There are 4 nested groupings, the coarsest first. Each group lies inside one group of the grouping before and may be the whole of it. The rows also spread widely along 12 directions, which tell nothing about the answers.
In the rows, 128 means zero.
Some rows, each with its group in each grouping after it:
[143 130 154 102 156 142  86 158  80 144 145 201 183 200 111 108 166 100
 116 134 154 137 140 138  91  98 110  94 125 111 175 109  88 150 140  36
 136 197 111 104 166 105 205]
Bego mugo dabaz q_808
[ 93 129 179 118  83  86 128  84 149 192 136 116  80 124 151 124  40 100
 159 116 103 114 104 161 120 145 103 174  29 143 140 161  95 130 165 129
 140 136 142 102  91 182 141]
buvam Todis Fus q_999
[127 185 137 128 107 112 121 144 151 139 136 167 146 173 151 105 135 159
 137 154 153 132 161 141  85 104 155 126 115 181 179 154 132 146 145 150
 126 132 124 104 113 137 160]
buvam gibus vor q_818
[155 164 121 156 114 143 127 150 158  98  95 128 152 203 186 137 165 129
 110 124 121 125 120  88 139 115 205 117 158 118 122  96 123 161  80 139
 135 102 127 161 143 144 127]
Bego Bug parem q_948
[ 57 126 168 164 100 103 111 134 188 160 120 105 114 131 135 110  57 114
 133 117 132 154 187 166  53  43 153 127 141 160 163 214 149 110 149 152
 148 143 137  87  47 155 154]
buvam Todis Tibo q_66
[ 96 104 176 210 116 124  83 117  81 150  72 100 149 135 190 113 125  97
  36 153 159 130 127 131 181 129 162 110 186  98  80 168 153 164 149 145
  81 169 108 152 110 134 152]
Bego Bug parem q_184
[105 131 139 130  79 123 114  83 182 169 187 136 129  81 104 109 101 181
 158 154 140 168 149 161 144 119 120 144  44 146  95 186 120 104 216 136
 152 161 114 111 127 100 106]
Bego Bug ton q_338
[186 176 130 126 107 116 134 113 125 125 148 147 176 194 145  87 164 143
 130 168 204 116 112  99 127 164 112 166 161 139 164  93  65 176 137 108
 121 139 140 116 165 121 161]
Bego nam tulad q_329
[121 132 152 151 126 165 126 156 140 177 139 170 143 192 104 117 126 122
 141 147 102 105 103 106 146 112 124 123  97  99  98 112  96 147 166  77
 137 204 124 129 142 114 163]
buvam Todis sif q_455
[146 177 138 112 112 105  86 126 150 119 155 141 168 150 162 122 185 145
 123 151 173 180 167 140  93 108 194 103 131 146 138 158 142 126 105 122
 133  92 109  97 176 121 151]
Bego mugo zape q_434
[168 178 119 162 106 122 117 130 150  85 120 135 181 185 172 110 173 157
 107 158 186 136 139 104 133 117 186 127 200 132 141 117 116 168 108 152
 121 119 119 134 146 110 132]
Bego kerop zolov q_520
[114 132 145 175  95 138 137 108 174 175 145 102 121 113 131 117 119 157
 114 144 147 139 106 120 178 150 144 162  91 124  60 140 127 133 170 153
 120 129 129 143 115 138  98]
buvam Todis Tibo q_237
[139 148 134 142  99 106  68  68 124  99 143 164 166  99 156 141 113 159
 119 101 118 137 119 163 171 117 136 120  49 102 123 140  92 161 143 130
 162 155  63 192 167 103  55]
Bego mugo zape q_222
[111 148 123 141 144 156 115 165 146 142 135 180 163 162 116 128 147 144
 127 102  87 143 148 178 101  80 146  88  43 166 156 140 116 139 130 141
 157 155  82 188 118 152 100]
Bego nam Fila q_692
[141 114 168 137 141 129 146 144 132 193 193 127 186 138  58 100 160 113
 125 130 177 160 100 163 102 141  76 151  95 123 133 105  66 139 141  68
 151 140 119 131 149 132 127]
buvam Todis Fus q_731
[108 137 153 135 109 120 162 131 153 175 120 104  89 152 155 124  98 111
 122 108 129 125 102 142 121 153 131 175  71 163 144 119 123 136 130 158
 118  90 153 125  74 206 138]
buvam Todis sif q_572
[130 157 156 164 100 138  89 107 146 168 131 109 139 155 179 104 166 136
 103 185 166 143 144  99 170 149 179 119 137 116  43 174 137 140 159 134
 101 141 131 117 165 116 154]
Bego kerop zolov q_145
[ 96 122 117  89  99 137 117 116 139 144 145 183  87 100 132 143 100 170
 141 116 104 154 135 174 158 118 144 125   5 161 142 138 160  92 203 144
 131 145 112 100  93 137 149]
Bego Bug ton q_24
[159 126 127 125 134 129 152 153 148 112 151 128 180 161 106 124 163 121
 117  98 161 163 116 151  92 113 136 141 136 138 183  76  93 142  90 108
 159  93 120 143 127 147 119]
Bego Bug bek q_233
[166 147 133 130 110 119 153 123 132 146 177 161 172 134  94 124 153 163
 134 147 152 133  76 153 156 170 110 160  72 133 136  79  82 158 144 116
 139 128 101 147 161 123 101]
buvam gibus vor q_774
[146  68 140 169  96 113 178 161 122 104 144 134 175 130  61 160 122 126
 101 168 157 142  46 149 169 122 152 152 233  70 134  49 128 135 128 102
 119 154 105  66 124  88 169]
buvam gibus puvof q_382
[144 104 148 131  97 111 150 103 103 150 157 144 135 110 101 135 112 140
 114 144 157 126  47 151 196 182 103 180  94 100 121  73 103 143 173 108
 111 148 113 102 133 123 140]
buvam Todis sif q_455
[127 109 156 142 124 106  91 129 116  90 101 124 155 147 165 144 121  99
  79  86 167 151 141 113 101  74 162 113 206  83 171  99 126 137  87  90
 142 114 129 104 123 121 168]
buvam gibus vor q_774
[125 165 146 141 110 153 117 167 176 168 123 128 125 215 168 125 171 116
 142 188 108 137 146  92 126 116 221  93 137 130  65 160 150 125 121 122
 115 132 145  88 161 136 195]
Bego kerop zolov q_520
[130 130 136 155 101  92 131 113 134 111 161 159 186 108  88 125 102 152
 131 132 133 144 105 215 126 111 115 144  91 145 176 138  92 160 146 150
 158 159  63 157 120 119  73]
Bego mugo zape q_222
[122 173 126  90 133 176  97 159 151 188 163 198 124 182 135 115 183 158
 153 157 108 151 167 128 121 120 163  89  13 164  93 158 142 109 175 101
 129 158 122 112 166 130 173]
Bego mugo dabaz q_808
[120 116 136 127 112 136 106 117 156 125 144 142 133 125 126 143 111 129
 127  96 119 154 133 138 130  92 143 123  86 107 125 125 112 118 138 104
 164 141 115 130 132 124 120]
Bego mugo zape q_434
[124 123 171 133 136 158 122 120 160 207 146  78 122 164 148  99 150  88
 118 108 147 147 137  92 115 145 110 144  76 118  79 134  83 129 133  79
 145 111 170 152 143 171 136]
Bego Bug ton q_24
[128 148 119 148 136 200 107 142 169 157 111 131 116 175 180 127 172 141
 105  93 102 134 147  75 166 120 174 108  54 123  58 117 129 133 133 129
 139 121 138 200 138 156 105]
Bego Bug bek q_233
[146 123 139  98 101 101 146 143 125 123 135 134 118 151 146 176 144 103
 126 140 110 152  71 158 149 159 196 135 103 121 133  85 148 120  88 122
 116  77 116  75 154 163 172]
Bego mugo zape q_434
[128 149 141 110 101 154 133 121 205 188 175 121 110 161 119 114 130 132
 178 141 116 147 141 111 119 128 138 140  47 134  81 147  95 106 162  99
 163 131 157 106 148 139 140]
Bego kerop zolov q_145
[140 128 156 132  59  70 147  59 145 136 151 120 116 113 132 126  42 132
 157 134 148 107  65 141 162 164  94 208 100 110 151 108  68 154 166 128
 141 143 135  96 111 133 122]
buvam Todis Fus q_731
[130 140 144 110 125 137  97 141 111 157 153 183 155 158 127 122 167 139
 129 163 128 150 133 149 136 125 151  95  76 133 123 138 130 129 165  92
 120 166 102 108 166 108 175]
Bego Bug ton q_338
[134 150 124 133 110 155 113 124 170 141 162 157 150 143 115  95 140 179
 128 130 188 146 168  94 114  91 115 137 131 128 131 126 107 124 186 100
 149 160 143 114 124  91 143]
buvam gibus puvof q_382
[170 171 115  98 127 149 107 130 134 109 162 204 170 181 118 108 163 173
 143 120 177 128 135  90 120 105 117 131 114 115 175  73  81 148 155  68
 150 162 126 117 160  85 156]
buvam Todis sif q_572
[124 158 133  95 114 135 102 110 131 143 124 170 104 174 171  99 100 133
 135 110 153 119 164 113 103 114 108 146  77 157 176 136 102 137 174 109
 135 159 156 106  99 149 176]
Bego mugo dabaz q_808
[108 144 141 145  92 127 134 126 184 138 121 155 112 179 130 131  53 128
 175 115  74  95 115 117 117  80 141 145  90 119 149 128  92 145 149 120
 165 178 132 127  94 136 131]
buvam Todis Tibo q_237
[128  88 100 145 120 167 181 168 144 108 113 153 121 155  99 158 108 130
 114  91 100 124  75 141 165 114 138 149 109 122 152  43 119 128 131 138
 144 143 123 144  79 155 130]
Bego nam tulad q_329

New rows, each followed by its group in each grouping:
[113 120 151 100 135 126 146 167 133 157 119 139 106 172 138 142 115  87
 122  79 114 138 124 152  72 108 134 132  84 149 189  95 122 121 103 106
 141  95 146 109  86 193 173]
buvam gibus puvof q_382
[149  84 150 138 143 138 102 103  63 123 117 132 153 127 144 126 141  95
  52  83 188 136  91 130 180 156  90 142 132  75 136  62  86 156 142  78
 118 146 122 155 130 130 141]
Bego kerop zolov q_145
[ 78 110 172 175 120 144 100 112 165 176 120 116 124 137 134 104  61 107
 119  86 119 123 164 118  99  68  94 130 101 111 120 168  88 136 166 101
 169 184 142 158  85 138 118]
buvam gibus vor q_774
[113 106 110 137 114 172 166 142 173 137 111  97  73 132 153 137 119 135
  89  83 154 150 127 102 154 134 151 170 107 144 112  86 154 103 144 159
 122  82 175 123  59 187 137]
Bego mugo zape q_434
[136 143 106 141 139 167 125 143 102 131 125 176 143 134 143 112 174 174
  72 117 170 142 128 156 178 151 130 126  65 167 134 103 139 145 177 165
 101 138 103 177  99 144 114]
Bego kerop zolov q_520
[133 147 163 124 119 152  94 127 159 175 134 122 123 201 163 113 141  91
 139 144 130 127 147  64 116 116 152 119 124  93  81 141  96 133 132  60
 141 153 165 100 172 131 188]
Bego mugo zape q_434
[136 128 114 161 131 195 160 163 166 149 140 170 144 188  83 106 125 155
 133 118 137 101 107  83 153 104  99 153 116 112 124  68  83 149 180  93
 148 196 144 157  99 115 130]
buvam Todis Tibo q_66
[104 111 166 220 124 166 143 153 168 165  76  72 122 195 168 121 105  82
  86 113 114 100 115  63 143 107 153 141 184  90  68 117 108 164 105 129
 132 143 162 176  95 167 127]
buvam gibus vor q_774
[130  98 175 147 113  83  88  90  99 118 125 110 159 111 153 157 109  79
  92  97 122 148  90 171 146 127 143 124 114  74 127 122  97 155  89  99
 148 121  84 150 161 138 105]
Bego mugo zape q_222
[140 146 125 127 116 129  76 123 155  77 116 144 149 156 179 162 146 127
 115  86 117 156 149 107 122  70 206  90 134  89 129 115 131 129  79 106
 163 106 107 139 165 116 124]
Bego mugo zape q_434
[131  80 147 179 102 153 171 138 154 155 136  91 136 154  95 108 113 112
 103 167 181 129  91  95 171 140 118 173 208  89  85  94 103 133 172 104
 115 170 166  84 100 116 174]
Bego kerop zolov q_520
[139 130 131 183 140 155 124 177 135 101  93 135 183 197 150 132 171 114
  84 123 127 136 126 119 127  86 193  98 191 115 133 102 131 164  82 132
 130 135 104 171 127 133 132]
Bego Bug bek q_233
[104 116 102 129 124 173 153 161 161 136 138 154 105 113 109 134 140 180
 100  89 152 165 135 141 146 105 147 142  78 157 136  93 170  93 173 156
 126 112 133 119  64 147 132]
buvam Todis sif q_455
[105 136 142 151 112 129  77 125 117 130  98 133 133 124 194 133 157 140
  70 136 145 165 159 141 156 113 205  90 124 133  98 167 184 124 140 156
 101 118 105 127 125 134 151]
Bego Bug parem q_948
[105  77 149 130 106 140  97  95 105 137 111 122  92 107 157 128  91 112
  72 109 182 143 131 102 175 124 120 148 147  84 110 115 140 110 189  94
 107 162 158  74  94 122 194]
Bego mugo zape q_434
[157 139 146  84 106 102 109 111 126 116 126 144 114 168 171 162 125 104
 137 101 125 127  86  99 140 139 168 140 107  83 148  66 106 134  94  73
 136  93 139  87 162 141 174]
buvam Todis Tibo q_237
[ 96 113 163 119 147 146  64 123 135 171 143 130 135 119 144 137 147  98
 106  71 108 180 166 166 108  90 145  77  30 113  99 165 122 104 126  88
 163 123 104 160 147 147 117]
Bego kerop zolov q_145
[104 108 172 184 123 151 126 143 151 178 123 114 152 187 117  97 101  89
 126 147 117 115 131 110 113  94 112 128 149 106 105 151  83 155 156  89
 146 203 140 143 115 127 152]
Bego Bug ton q_338
[117 117 164 204  95 100 147 140 146 114  90  88 149 170 151 136  93  96
  99 143 135 115  86 124 136 108 177 154 227  97 130 117 127 166  91 152
 119 132 123 118  97 145 142]
buvam Todis sif q_455
[125 112 162 125  96 117 137 102 173 177 164  57 114 110 140 113 145 120
 115 148 193 184 133 114 130 156 148 165 135 126  81 144 134  97 143 115
 121  72 170  70 133 148 160]
Bego Bug ton q_24
[ 84  73 177 168 141 143  80 131  97 168 107 101 137 114 152 127 141  88
  52 115 151 170 146 143 148 105 149  95 141  93  82 157 156 117 145 101
 108 147 117 130 119 135 165]
Bego Bug ton q_24
[163 124 108 150 132 163 138 170 102 110 132 178 178 163 113 153 204 157
  88 159 132 139  73 134 201 146 181 104 132 107 101  58 140 149 124 125
 103 147  81 146 169 110 141]
Bego nam Fila q_692
[130  93 113 145 110 157 148 125 187 101 118  85 111 125 141 161 117 124
 103  57 130 157 114  94 149 100 163 149 135  91 109  67 118 108  98 128
 164  82 151 145 103 155 102]
Bego nam Fila q_692
[110 129 142 156  91 131 120 109 195 142 158 125 141 131 108 113  87 143
 155 134 126 143 148 132 115  81 130 140 111 119 112 165  97 126 166 119
 172 171 125 122 119 109 110]
Bego mugo zape q_222
[128 134 143 190 120 149 119 130 142 125 103 119 150 168 157 114 129 131
  87 116 160 116 119  85 154 109 145 142 174  97 110 107 110 165 129 128
 124 148 131 162 112 127 123]
buvam Todis sif q_572
[136 118 152 141 142 132 106 137 145 147 157 105 170 116 121 141 188 123
  87  90 163 188 122 140 124 118 162 114 109  99  98 105 125 121  89  96
 145  74 105 153 162 136 101]
buvam Todis Tibo q_237
[107 108 187 175 101 102 109  94 113 181 140 121 162 131 118  93  81 102
 116 167 141 121 112 168 140 134  91 147 120 119 120 180  83 166 183 112
 126 206 107 132 120 123 137]
Bego Bug bek q_233
[120 129 139 181 107 175 117 108 186 178 157 108 141 135 122  99 134 155
 121 143 148 142 142  94 166 125 123 145  97 109  34 155  99 134 181 120
 149 170 135 166 141 112  91]
Bego mugo dabaz q_808
[130 157 148 118  84  77  83 101 120 122 163 179 164 103 135 133 131 174
 129 176 160 160 139 174 133 112 168 110 113 134 148 163 148 129 163 131
 122 145  80  71 161  81 154]
buvam gibus vor q_818
[122 149 138 115  77  86 106 119 157  93 135 175 135 150 139 159  86 145
 167 143 101 134 117 146 118  75 193 117 132 109 168 132 135 126 125 120
 149 148  99  64 136  98 166]
buvam Todis sif q_572
[113 168 126 115  94 147 135 107 197 173 143 131  92 150 155  94  99 159
 159 116 130 132 166 115 111 125 120 160  32 180 132 161 105 121 186 148
 153 128 164 136  86 165 121]
Bego Bug parem q_948
[132 163 162 122 123 117  76 113 128 132  99 130 129 194 206 107 127 100
 111 103 170 122 164  72  91  98 148 125 159 110 157 131 105 149 114  87
 131 127 160 108 131 141 188]
buvam Todis Fus q_999
[140 144 123 144  90  98 108 102 153  74 146 170 175 127 118 127  93 170
 141 113 159 137 130 141 121  71 136 140 155 109 185 114  94 147 145 122
 167 161  97 119 121  79 111]
buvam Todis Fus q_731
[ 93  94 171 177 121 134  93 116 137 144 108 118 139 146 138 131  72  80
 107  94  99 123 129 135 127  76 123 117 123  81 113 150  92 148 133  96
 162 187 114 160 112 134 121]
Bego mugo zape q_434
[143 138 124 134  91 111 146 137 160  81 109 138 125 170 155 166 106 130
 135 108 109 121  84 113 142 106 192 147 155 102 156  69 129 140  88 135
 142 102 125 104 119 138 142]
buvam Todis sif q_455
[122 149 139 134  86 119 120 117 186 124 126 109 109 151 169 142 116 139
 135 126 137 145 132  91 129 105 194 141 144 111 109 127 143 117 116 133
 136  95 147  86 125 134 152]
buvam Todis sif q_572
[114 150 137 131 132 153 129 177 124 164 105 143 110 177 176 121 179 136
  81 151 163 147 151 111 127 135 188 113 133 166 120 125 188 121 138 147
  79  99 151  89 106 167 207]
buvam gibus vor q_774
[164 127 108  79 137 170 132 172 137 108 150 184 141 192 110 146 180 131
 132 116 144 149 119  91 125 105 159 115 128 102 151  45 119 112 123  54
 145 132 144  79 160 112 200]
Bego mugo zape q_434
[115 103 143 180 117 116 101 139 109  96 107 137 170 120 142 162 138 121
  74 129 116 154 105 175 166  99 195  96 152  96 111 129 156 147 104 147
 122 140  64 151 136 120 112]
Bego mugo zape q_222
[152 164 122 121  85 103 148 146 177  76 112 164 135 209 151 158  87 127
 175 116  86  99 104 108  93  78 183 138 155 116 199  78  97 154  83 120
 169 124 130 104 122 132 151]
buvam gibus puvof q_382
[111 127 154 127 116  91 108 120  87 133 129 171 148 117 133 113 103 139
  94 126 175 141 137 185 110 115 110 135 116 156 202 138 130 144 167 132
 114 153 104 101  91 133 165]
buvam gibus vor q_774
[124 184 117 107  99 134 124 131 156 149 135 170 104 148 170 119 140 183
 133 138 142 137 154 132 126 133 164 135  54 186 143 141 156 123 168 168
 114 107 131 114 107 153 148]
buvam gibus puvof q_382
[117 161 132 139 130 166  71 121 145 148 142 170 155 157 144  77 153 164
 112 136 183 148 205 111 113  82 124 101 112 144 124 175 116 130 199 109
 136 190 130 132 124  94 155]
Bego kerop zolov q_145
[127 180 137 152  96 145  82 104 185 140 148 155 149 163 151  99 126 175
 152 145 144 125 165  78 130  84 151 123 116 112  94 164 104 142 173 111
 154 177 127 131 153  84 126]
buvam Todis sif q_455
[112  96 170 141 141 131 110 167  91 171 155 173 180 155  73 124 146  94
 109 170 128 150 112 185 119 106 125  95 124 111 131 139 119 135 155  69
 123 204  87  94 152 109 189]
Bego mugo zape q_434
[134 140 117 107 128 162 140 159 163 128 149 183 140 194  97 108 116 135
 156 110 136 125 149 114  84  77 109 135 108 141 188  98  86 129 159  83
 167 176 148 108 104 125 168]
Bego mugo zape q_434
[133 163 138 149 127 143 116 153 171 141 128 122 156 185 162 123 175 129
 127 133 118 151 148 118 108 105 191 105 113 142 110 142 127 141  96 133
 142 103 120 158 152 147 122]
Bego Bug ton q_24
[152 141 132 167 140 169 131 171 160 153 146 114 184 180 123 123 217 129
 102 148 149 162 123 108 135 126 178 104 145 116  69 108 117 139  91 114
 135 110 115 161 183 131 123]
Bego nam tulad q_329
[126 108 169  99 114 100  88 105  96 153 146 142 132 120 144 149 130  95
 115 128 126 158 106 172 147 144 147 110  71 100 118 133 119 120 134  85
 127 131 103  93 163 133 166]
Bego kerop zolov q_520
[144 193 125  92 109 134  76  99 146 128 124 168 106 161 209 131 148 160
 132  97 139 129 152  86 142 127 172 121  50 131 129 122 126 134 135 117
 131 100 135 135 153 140 140]
buvam Todis Tibo q_66
[ 95 114 172 141 110  97 121 140 134 154 104  94 111 153 168 144 108  69
 108 131 110 152 125 173 106 118 186 117 128 136 131 161 151 123  99 144
 117 100 127  92 102 183 173]
Bego kerop zolov q_145
[141 157 109 143 112 126 153 159 120  89  78 155 121 180 187 138 135 148
  84 113 153 113 113 123 137 129 178 147 159 161 190  73 156 159 109 183
  97  92 131 133  72 171 154]
buvam gibus puvof q_382
[126 103 112 161 121 141 140 145 107  94 102 149 139 124 139 154 135 140
  70 103 133 143  91 173 187 130 165 129 118 129 140  81 152 140 131 172
 111 124  91 159  87 146 113]
Bego kerop zolov q_145
[133 107 125 138  98 142 176 165 158 125 125 130 115 165 114 145 121 133
 119 146 148 131  94 100 143 120 165 157 186 110 131  66 144 117 138 119
 117 123 157  63  96 130 191]
buvam gibus puvof q_382
[137 138 130  98 123 119 100 116  91 136 164 195 167 111 110 108 153 168
 109 135 175 162 137 186 134 133 107 120  60 155 176 128 118 131 189 109
 126 159  92 118 133 108 145]
Bego Bug parem q_948
[109 113 164 119 154 160  70 118 102 163 104 131 112 164 179 108 126  77
  77  65 159 135 169  94 109 103 102 115  97 103 134 128 101 133 144  62
 135 150 160 141 115 160 176]
Bego mugo zape q_434
[145 154 178 158  50  42 155  95 167 147 170 117 172 151 103 120  69 124
 186 211 127 112  72 169 108 142 135 177 159 122 149 155  70 171 129 131
 146 153 104  77 154 111 132]
buvam gibus puvof q_382
[142 162 109  98 105 156 167 161 170 164 162 192 107 175 102 147 138 167
 180 147  78 116  79 134 161 149 158 142  10 151 120  84 123 124 159 124
 135 134 120 117 137 148 140]
buvam Todis Tibo q_66
[123 146 140 106 116  99 117 125 140 120 118 146 114 141 166 165 106 113
 132  63  90 139 108 169 109 112 168 127  44 139 179 107 123 134  84 135
 152  76 105 148 113 184 110]
buvam Todis Tibo q_66
[140 136 120 139 155 194 123 189 118 161 133 172 160 181 127 127 226 144
  88 150 127 153 122 123 168 137 181  87  87 135  80  98 156 132 139 113
 103 139 105 154 159 132 156]
Bego Bug bek q_233
[151 119 146 117  98 110 147 117 153 140 167  91 135 118 123 131 161 137
 108 143 211 177 100 110 141 157 154 171 168 106 112  87 133 110 123 104
 116  68 153  56 145 127 166]
buvam Todis sif q_572
[131 103 149 129  76  98 170 115 170 154 168  97 116  99 103 151 109 138
 136 155 150 160  77 144 155 160 152 175 122 116 102 102 133 106 139 128
 130  89 139  62 129 136 144]
buvam gibus vor q_774
[ 73 108 191 188 100 102  99 116 121 182  99  85 117 116 172 115  93  98
  71 152 155 143 145 150 129 118 154 128 161 125  94 196 161 134 154 153
  93 140 128 104  87 154 165]
buvam gibus puvof q_382
[140 142 116 128  90  89 109 101 100  77 118 168 138 100 171 166 127 164
  96 127 128 144  91 188 189 148 186 130  82 137 151 112 158 148 128 182
 109 107  66 137 132 135 103]
Bego mugo zape q_222
[107 127 121 153  78 126 164 162 188 109 103 137 106 177 144 170  88 130
 162 156  47 122  96 140 145  94 225 124 128 134 122 123 161 124 116 173
 137 132 118  99  99 146 149]
Bego Bug ton q_338
[130 138 168 118 158 121  92 146  86 167 135 139 176 163 149  93 188  96
  78 125 185 169 161 167  77 126 128 104 116 160 170 149 120 146 120  97
 112 117 116 129 137 159 174]
Bego Bug bek q_233
[ 95  97 188 130 125 110  95 121 130 197 172 126 150 107  93 125 117  97
 126 122 134 172 130 178 102 104 113 114  75 106 110 165 108 110 151  71
 151 153 108 101 144 126 149]
buvam Todis Fus q_731
[148 136 144 149 142 135 110 167 111 126 142 156 197 163 118 119 198 138
  82 148 189 161 137 128 113 103 159 101 186 117 144 102 133 145 114  95
 119 131 106 113 158 101 166]
buvam gibus vor q_818
[130 123 112 156 151 196 153 180 131 149 114 147 140 183 123 110 175 139
  80 120 158 131 128 104 147 124 133 128 131 145 123  81 128 138 150 130
 110 148 142 155  96 156 155]
Bego nam Fila q_692
[132 149 136 135 113  97 130 156 147  99 120 129 150 150 157 166 154 128
 113 109 117 164 108 168 109 106 218 115 131 137 157 109 160 132  58 158
 132  59  93 121 131 160 125]
buvam Todis sif q_455
